The same things were measured in two ways. Each way mixes the same 13 hidden numbers, adds some noise and spreads widely along 7 directions of its own, which tell nothing about the thing.
Some things both ways: the first way, then the second way.
[ 4  3  1  1 16  2  5  4 10  5 -2 20  8 23 -1 -3  8 -4 -2 12 -3]
[  2   2   6  -7  -7   7   7  16   5  17  -3  13  -7   4   2  -5  11  -2
  -8 -13   3  10   3   5  -2   1   4  -4]

[ -8  27  -6   2   4  -2   0   7   7 -19   4   6  -1   5 -16  13 -11   8
   8   3   3]
[-15  -4  -7 -19   3  -2   7  -3   2   7 -13  -1   2  26   8 -10   2  -1
 -12 -14   6  13  -1   6 -10  -5  -1  -4]

[ 19 -15   1   8  14  -5  11  -7  19   6   8  16   8   8   7  -2   6  -9
  -4  -2   1]
[ -6   3 -12  -4   2  10   8   1   5  -2  -5  -8   8   9   5   3   5  -1
  11 -25  -2   3  -6   2   2   0 -12  -5]

[ -6 -11  -5   9  -2   4  12   6  10  -9  -8   6 -11  -5 -12  20   7  17
   0  -3  18]
[  5   2 -14  -7   4   3   7   9   8  -6   3  -4  -9   5   4  -4  -9  -1
   7 -23  -2   1   2   2   7  -3  -1  -3]

[  2  13  -3   0   3 -10 -10   2  -2 -17  16  -9  -2  -1 -18   5  -5  -3
   0   1  -7]
[ -3  -9  -4   2  -2   7   8  10  -2  -9  -4   4  -6   6  -6  11   3  12
   6 -10   7   0   6  -7  13 -11   4 -12]

[  3  -6  -5   9   1   1  15  -2  12   4   1   3 -12  -7  -4  11   6   5
   5 -13   3]
[ -7 -22  -5   5  -3   6  11  -4 -12  -3   0  -7   9  18   7  13  -6   3
  -1  -1   8   8  11  -7  -1  -7  11  -5]

[  7   7  -4 -15  -5   4  -7  -1  -7  10 -12  -2  21  20  10 -10  -1  -7
   7   9  -1]
[-17 -10  -2   1 -17   4   9  10   3  13  -1   7  -5  13   8   1  12   1
  -8  -9   3  12   8  -9  -1  10  10  -9]

[ -7  -2  -8  17  10   3   9   2   4  -4  -1  -2   8   3 -20  18  -5   9
   6   8   0]
[ 14  15  -5  -2   2  -1   9   9   0 -10  -1  -8  -4   2   5   2  -7  11
   7 -15   1  -6  -8   6  10  -7 -13   3]

[ 13 -25  13  -1  -1 -10  -9   3  -9  17   3 -14   9  -1   0  -8   5  -5
  -3   0  -8]
[ 11   3   2  20  -1   3  -3   3 -18   4   0   4   1 -14 -10   3  -3   1
  15   8  -7 -11  -1  -2   5  14  -8   1]

[ -3  25   0  -2   1   3   5   5   5  -6 -14   4  -5   5 -11  14 -10   7
  16  17   0]
[ 12  12  -7   0   4  -2   1   2  -9   0  -8  -2  13  -8  -2   1  -6  -3
  12  -1  -7   1  -7  12  12  13 -17   6]

[ -3   4   0   5  -2 -10  11  10  -6   1   0  12   4  -7   4  12  -3   0
   7   0   4]
[ -8   0   0  12  -1   5   4   5 -10   0  -8  -4  13   3  -4  16  13   1
  14  -9  -8  -4  -5 -12   4   7  -8 -12]

[ -5  11   4 -11  -1   6   4  13   5   3  -7  14  -6  -4  -2   0  -2   5
  15   4  11]
[  9  -5   9 -16   1   4  -1   5  -3  15 -17   5  11   6   6  -5   0  -2
 -15   5   1  17   2  16 -13   1   5  -8]

[ 20 -16  -3   3  12  -7   8   4  15   3  -5  12   2   4   2  -5  12  -2
  -7 -13   0]
[ 10  10 -11 -14  12  15   3 -13  -5  -3  -2 -14  11   6   5 -10  -8  -5
   6 -13  -7  -3 -13  17 -10   1 -13  -1]

[  1  -4   5   3   8   1  -9   6  -7  -2  -1 -12   9  10  -9  -1  -9   8
   0  12 -14]
[  4  -9   1  -1   2   6   8   2 -17  -3  -6 -10  17   9   6  13  -3   4
   7  -7   1   9   4   2  -1  -4  -5  -2]

[  3  15  -9   6  10  -6   3   5  -3  -4  14   0   8   5   4   0 -13  -8
   7   8 -17]
[-11  -5 -19  -1   5  -3   6  -3  17   0   8  -1 -22  11   3   3  -3 -15
   8  -7   3 -10   8  -6   7   3   5  -3]

[ 13  -5  20   2  12 -13   6  11   3   1  -6   9   4   5   3 -11  -6   1
  -3  -7 -10]
[-10   3  -6  11  -3  -9   3  12   4  16 -12  10  -3   6   1   3  11 -10
   4  -7   1  -2  -6   0   3   8  -8  -3]

[  4 -20  10  -2   9  -4 -16  11  -8  -6   6 -19  -8  -4 -15  -6   2   9
  -9 -17 -10]
[ 18  15  -1   6   2   0   0   1  -3   8  -1   6  -4 -11  -6  -7  -7  -3
   4   9  -3  -8  -5   4   3   1   1   5]

[ -2  21  -6  12   7 -11  10  17 -12   0 -15  -5   8   5   3   5 -14   3
   9   5 -24]
[ 23  16   4  10   0   0   5   3 -12   3  -2   4  -3 -11  -4  -4  -5   2
   2   5  -3  -6 -11   6   4  -1  -3   4]

[  0   0  -2 -16   0   4 -22  -2  -1  -4   1 -10   7  15  -3  -6   4   5
  -4  15   8]
[ -5   1 -10  -7  -5   7   8  10   8   6  -2   2  -3   9   7  -1   5   4
   2 -25   6   9   1  -2   5  -8   0  -5]

[  3  -4  -3  -6   1  -9   6   2  14 -14   2  13 -15  -4 -17  17   2  11
  -6 -14   3]
[ 12   3   0   9   0  10  -2  -7 -29   2 -10  -3  25  -6   3   1  -2   0
  13   5 -14   9 -13   6  -7  13  -9  -5]

[  1  11  11  -2   3 -18 -13  20 -15 -19   1  -6   3  -4  -1  -2 -17   4
   2   0  -9]
[ -6   8  -9  -4  10   6  -1  -1  -9   8 -16  -3  18   6  -1  -5   5  -5
  12 -18 -11   5 -13   4  -8   2 -17  -6]

[ 13 -20   5  -2   2  -6   2   5   5   7 -10  -1  -3   4  -3  -6  18   0
 -10 -14   3]
[ -6  -6  -9   2  -9   6   6  13   7   5   5  13 -17   4  -1   1   5   2
   2 -10   8  -2   8  -4  12   1  10  -7]

[  9   0   1   2  17  -2  -6   6  10 -16  14  -2  -7   3 -28  -1  -2   2
  -8  -2 -18]
[ 14   0  -6   6   2   2   3  19  -4   4  -2   7 -17  -8  -1   4  -5   5
   7  -5   3  -3   5   2  14  -9   2  -6]

[ -3  -1   4  13  13 -12  14  10   7  -4   3   8  -4  -1  -8  11  -8   3
   4 -15  -5]
[12 10  3 12 -9 -1  0 10 -4  7 -9 18 -2 -3  0 -3  4  6  4  7  1  5 -8  0
 -4 -3  2  0]

[  4 -13 -10   3   1   3  -7  -2   7  10  -9  -3   9  12  -1   9  12  10
   6  10  19]
[ -3   6 -13   5   5   7   4 -14  -4  -1   1 -12  14   9   6   3  -3  -5
  16 -11  -4  -4  -8   3  -3   9 -21   7]

[ 10  12  -3   4   9  -6  19  -3  24 -19  15  21 -14   7  -8   2   5  -5
  -8 -24  -2]
[  4  -8 -10  12   1  10  -1   6  -2  -3   1  -2   4   0  -4   1  -8   0
  13 -10  -1 -10   4  -4  -2   2   4  -4]

[ 20   0   1  -2  16   2 -10   5   7   8  -7  -2  12  16  -1 -15   0  -3
   1  12 -14]
[ 18   5  -1   5   2   4   6  12  -5   3  -2   6 -15 -15  -9  -1  -7   3
   5   3  -2  -5   4   2  10  -9   4  -2]

[  0 -13   5  13   6 -14   1  -7  -8 -12  38 -16   3 -14 -20  12 -14 -12
   1  -7 -12]
[  6  10  -6  -9   6   6  -1  -4  -7  -7  -4  -8   9   0  -7 -11  -9   1
   4  -9  -9  -9  -8   8  -2  11 -10   0]

[  8  11   3 -16  -6  -1   7  13  -5  -2 -11   9 -12 -11  14  -2  -2 -15
   9  -2  -9]
[ -2   5  -6  22  -6  -2   8  15   4  12   4  18 -12   4   4  13   8  -9
   4  10  -3   7   2 -10  16   6   5  -4]

[  9  -3  -4  17  10  -5  23   6  13   6  -8  11  10  13  -3   0   4   0
  -6 -15 -14]
[  1   3   5   1   1  -5   3 -11  -7   3   2   4  -5  18   4 -10  -6  -4
 -14  14   1  -2  -4   7 -14  12   0   6]

[ -5   1  -3   8   5  -1  12   2  15 -11   1  12 -14  -6 -24  21   4  10
   3 -11   8]
[ 11  18   3  21  -1  -6   4   4 -13   2  -7   1  11   0  -1   9   2   4
   6   9  -4  -7 -15   1   8   6 -16   5]

[  5  15  -4  -7   6  -2   3   2  10 -11   0  12  -5  13   0   0   0   1
  -3  -9  -5]
[-11  -5  -8  24 -11  -5   8   9   6   7   2  13 -11  10   3  13   9  -4
   7   4   6   0   4 -18   8   1   9  -3]

[ -7  14  -1  -1 -10 -16   0  14 -18  -5   2 -19 -10 -23   4  10 -16  -1
  15  -3  -9]
[  8  14 -17  19   1  -7   1   1   6   8   0   6 -11  -1   8   3  -3  -3
  13  -2   7  -6 -10   1  12  -2 -11   6]

[-10  16   6  -4   2   4  15   6  -2  -5   0  12 -10  -1  -1   4  -2  -5
   3 -10  -7]
[  7  12  -6   5  -4   3  -1  15  -3   8   1   2   3 -11  -6  -2  -1   1
  11 -12  -6  -9   2  -9  10   3   5  -2]

Other things, the second way, with their names:
Q_217: [-13   0 -19 -13   3   0   3 -15  -8  10  -1  -2  -3  10   7  -9   0 -12
   0 -10   3   2  -6   6   4   7   1  -5]
Q_252: [  2   6   6  10   1   0   9   2 -14  -4   3   7   2  17   2   3   1  -7
  -8  16 -10  -2  -9   4  -5  13   0  -2]
Q_939: [ -5  -4  -3 -14   3   2   5  -6   8  10  -5   9   4  17   5  -5   1  -4
 -14  -7  10  21   4   2   0  -7   9  -5]
Q_947: [-18  -7  -3  11  -8   4   7   3  -7   5   0  -2  12  16   1  18  10   7
   0   0   5   0   8 -16  12   5   1  -6]
Q_524: [ -3  -3  -5 -19   5   2   8   6   9   7  -6   1  -3  19   9  -7   0  -6
 -14 -19   5  11   0  12  -2  -4   3  -7]
Q_17: [  1  16  -4 -11   6  -2   0   2   0   9  -8   4  -3   7  -3 -16   1  -2
  -6 -14   0  -2 -10   9  -2   1  -7  -1]
Q_4: [ 11   2 -10  -7   7  12  10  -7  -8  -8   1 -19  10   3   2  -4 -16   0
  13 -19  -6   1  -2   8  -7  -5 -14   8]
Q_989: [  1  10  -3  -2 -16  -1   7   4   9  10  -3  14 -15  -3   2  -5  11   1
   2  -4   8   1  -5   1   5   3   3   1]
Q_209: [  2  10   1   5  -6   6   2 -10 -16   5  -6  -8  19   0   0 -10  -1  -2
   1   2 -17   1 -12   3 -15  24  -8   2]
Q_770: [  9  11   1  11   2   8  -2 -16 -16  -6  -6  -9  25  -4  -6  11   3  -1
   9  18  -8 -19 -17   4   0  14  -6  -4]
Q_323: [ -3   6  -3   1   5   0   2  -9  -8  -1  -4   3  -3   7  -9  -4  -1  -5
  -2  14  -1 -12  -6   4  -1   7  -1  -1]
Q_388: [ -6 -11  -6  -1   5  -2   2  -5  -3   7   3   2  -4  14   3   4  -5 -10
   3   5   7  -1  11   2  -2   4   3   3]
Q_150: [  8  17  12 -12   5  11   7  -9   3  -2  -7  -2  17  11  -4  -4   8  -3
  -8  -4  -7   4 -14   8 -12   3  -8  -2]
Q_362: [  9   8  -3   5   5   4   0   9  -7   7 -11  -7   7  -4   0   1   0   3
  10 -18  -6  -2  -8   2   1   0 -14  -5]
Q_100: [  0   6   0 -18  -1  -1   9   4   7   3  -5   2  -5  17   7  -6   3   4
 -18 -13   8   7  -5   9   2  -5   3  -6]
Q_175: [ -7  -6 -14  -6  -1   3   9  18  14   4   6   2 -25   5   2  -5  -4  -2
   2 -27   2  -1  13  -4  11   0   3  -6]
Q_308: [ -2   3 -12   0   3   6   2  -5  -5   2  -3 -10  12   6   7   6   1  -1
  10 -12  -2  -1  -6   0   4   5  -9  -4]
Q_363: [  4   4  -1  -3   1   1   2   3   1  -3   7  13 -13   4 -10  -7  -5  -4
   2   7   3 -10   7   2   0   3   6   7]
Q_465: [ -9   0  -3 -11   8  -2   5 -12  12  -2  -3   0   0  33  12   0   0  -9
 -18   8   5   2  -4   8 -10   4   3  -5]
Q_346: [ -8  -5  -5   2   1   6   6  -5 -12   1  -1 -11  12   6   0   4  -1   1
   9 -12  -8   7   6 -17  -2   0   3  -6]
Q_857: [-15  -3 -16  -1   1   0  -1   9   3   6   0  -1   0  14  11   5   5  -3
  12 -21   1   2   5 -10   6   5  -2  -9]
Q_552: [-10 -14  -7   4  -1  -3   5   0   5  13  -4  -1  -5  12   9   6   4 -14
  -2  -9   4   4   5  -3  -2   3   9 -10]
Q_30: [-16 -11 -14  12   4   2   1  -2  -6  -3   7  -5   7  16   3  15   0 -10
  15  -2  -4  -9   7 -15   1   9   4  -5]
Q_573: [ 14  15  10   3   4   2   5   1  -8   4  -2   9   6   0 -12 -10  -4  -6
  -8   8 -10   0  -7   4  -6   3   2   4]
Q_936: [ 11 -13  -1   9  -7   7   6  13  -8  -1   3   5  -2   1   0   7  -8   8
  -1   0  11  -4   9   0   6  -9  15  -3]
Q_880: [ -2  -7  -3  -1   7   5   4  -1 -12  -3  -5  -4  11   8  -2   8  -3  -7
   4   3  -6  -1   2   1   1   4   2  -7]
Q_843: [  6   3 -14   7   4   8   5  -3   4  -9  -1  -3  10  13  13  14  -2   2
  19   0   2   3  -5  -2  -3 -12  -4   0]
Q_98: [ -2   0   5 -15   4   3   6  -7   3   2  -4   0   5  18   0  -6   1  -9
 -13   2   2   0  -2  19 -10  15  -9   4]
Q_440: [ 14   2 -11  -4   3   7   0   1 -13  -7  11  -5   5  -7  -3  -4 -19  -3
  16  -3  -6 -11   7   9   5  12  -4  10]
Q_785: [  8   9  -7 -17   9   7  -4 -10  -9   3  -4  -9  14   4   3 -13  -9  -3
   8  -9  -5  -2  -5  13 -13   6 -11   5]
Q_644: [ -6  -3  -8  -4   5   2   4   3 -11  -3  -4   0   7  12  -3  -3  -5   2
  -2  -9  -3   5   3  -5   4  -4   4  -8]
Q_908: [ -5 -17  -8  11  -7   6  13   1 -12  -9   3  -4   9  13   7  17  -4  -2
  12   2  -1   3   7  -5   0   1   4  -1]
Q_667: [  5   7  -3  -5  12   4   4  -2 -13   1  -2  -3  17  11  -1  -4  -9  -8
  -6  -2  -8   5  -5  10   1   4  -5   1]

Some of these things the first way, each followed by its name:
[  1   3   3   9  15 -10  -1   8  -9 -17  22 -12   4  -2 -10  -1 -18  -5
   0   8 -23]
Q_524
[ 13 -11   0  -1  10   4  14  -6  23  -1 -13  20  -7  15  -5   8  11   9
  -3 -12   8]
Q_908
[  3 -15  -2  -8  -1  12 -10  -6   6   7   0  -7  -2   4 -14  -1  20   1
  -3  -6  14]
Q_947
[ -3  10   6   2   4   0   9   5  -6 -12  -3  -3 -10   6 -18   9  -3  -2
   0 -10 -19]
Q_440
[  1   6   4   8  10  -9   8  12   2   8 -10   2  15   9   6  -6  -5  -1
   1  12  -7]
Q_17
[ -4  16   5   8   6  -7   9  13  -9   3  -6   1   5   9   2   2  -4 -10
   7   3 -12]
Q_363
[ -7  32 -11 -15  -8  -1   0   2   1 -15   2   8  -8   0  -4  10  -4   1
   6   3   3]
Q_308
[ 11 -17   0  -2  16   1   2   0  18  -2   9   6  -3   2   3  -4   2  -4
  -2 -12   6]
Q_843
[ -5   2  -2 -18   0  -5 -22  -6  -5   1   6  -7   4  13  -8   6   1   6
   1   8   7]
Q_989
[ -3  16  -9  -8  -8  -6  15  13  -5 -12 -22  14   1  -1   1  13  -1  -1
   6   5   4]
Q_252
[ -3  -6   8  -1   5  -6 -11   5 -10 -11  17 -11  -2  -3  -3   2  -5  -3
  -4   5  -6]
Q_573
[ -9   3  -9   2   6   2 -13   3   6 -11  16 -16 -12  -1 -12   8  -1  10
  -1  12   3]
Q_939
[ -2  16  -5   2   5  -1  11  10   4 -10 -10   5   1   7  -9   1  -1   6
  -4  -5  -8]
Q_100
[  3  -3  10   0   3  -3   7   8  -5  23  -9   1  18   6  17 -11  -6 -10
   8   9  -7]
Q_785
[  2   6   2  -3  -3  -1  -9   3 -11 -19  18  -9   1   0 -13   2  -7  -6
  -2   2 -14]
Q_175
[  7   6   1 -13  -5 -16   6  -2   2  11  -1   1  -4  -9  11   1  -1  -7
   0   5  -8]
Q_217
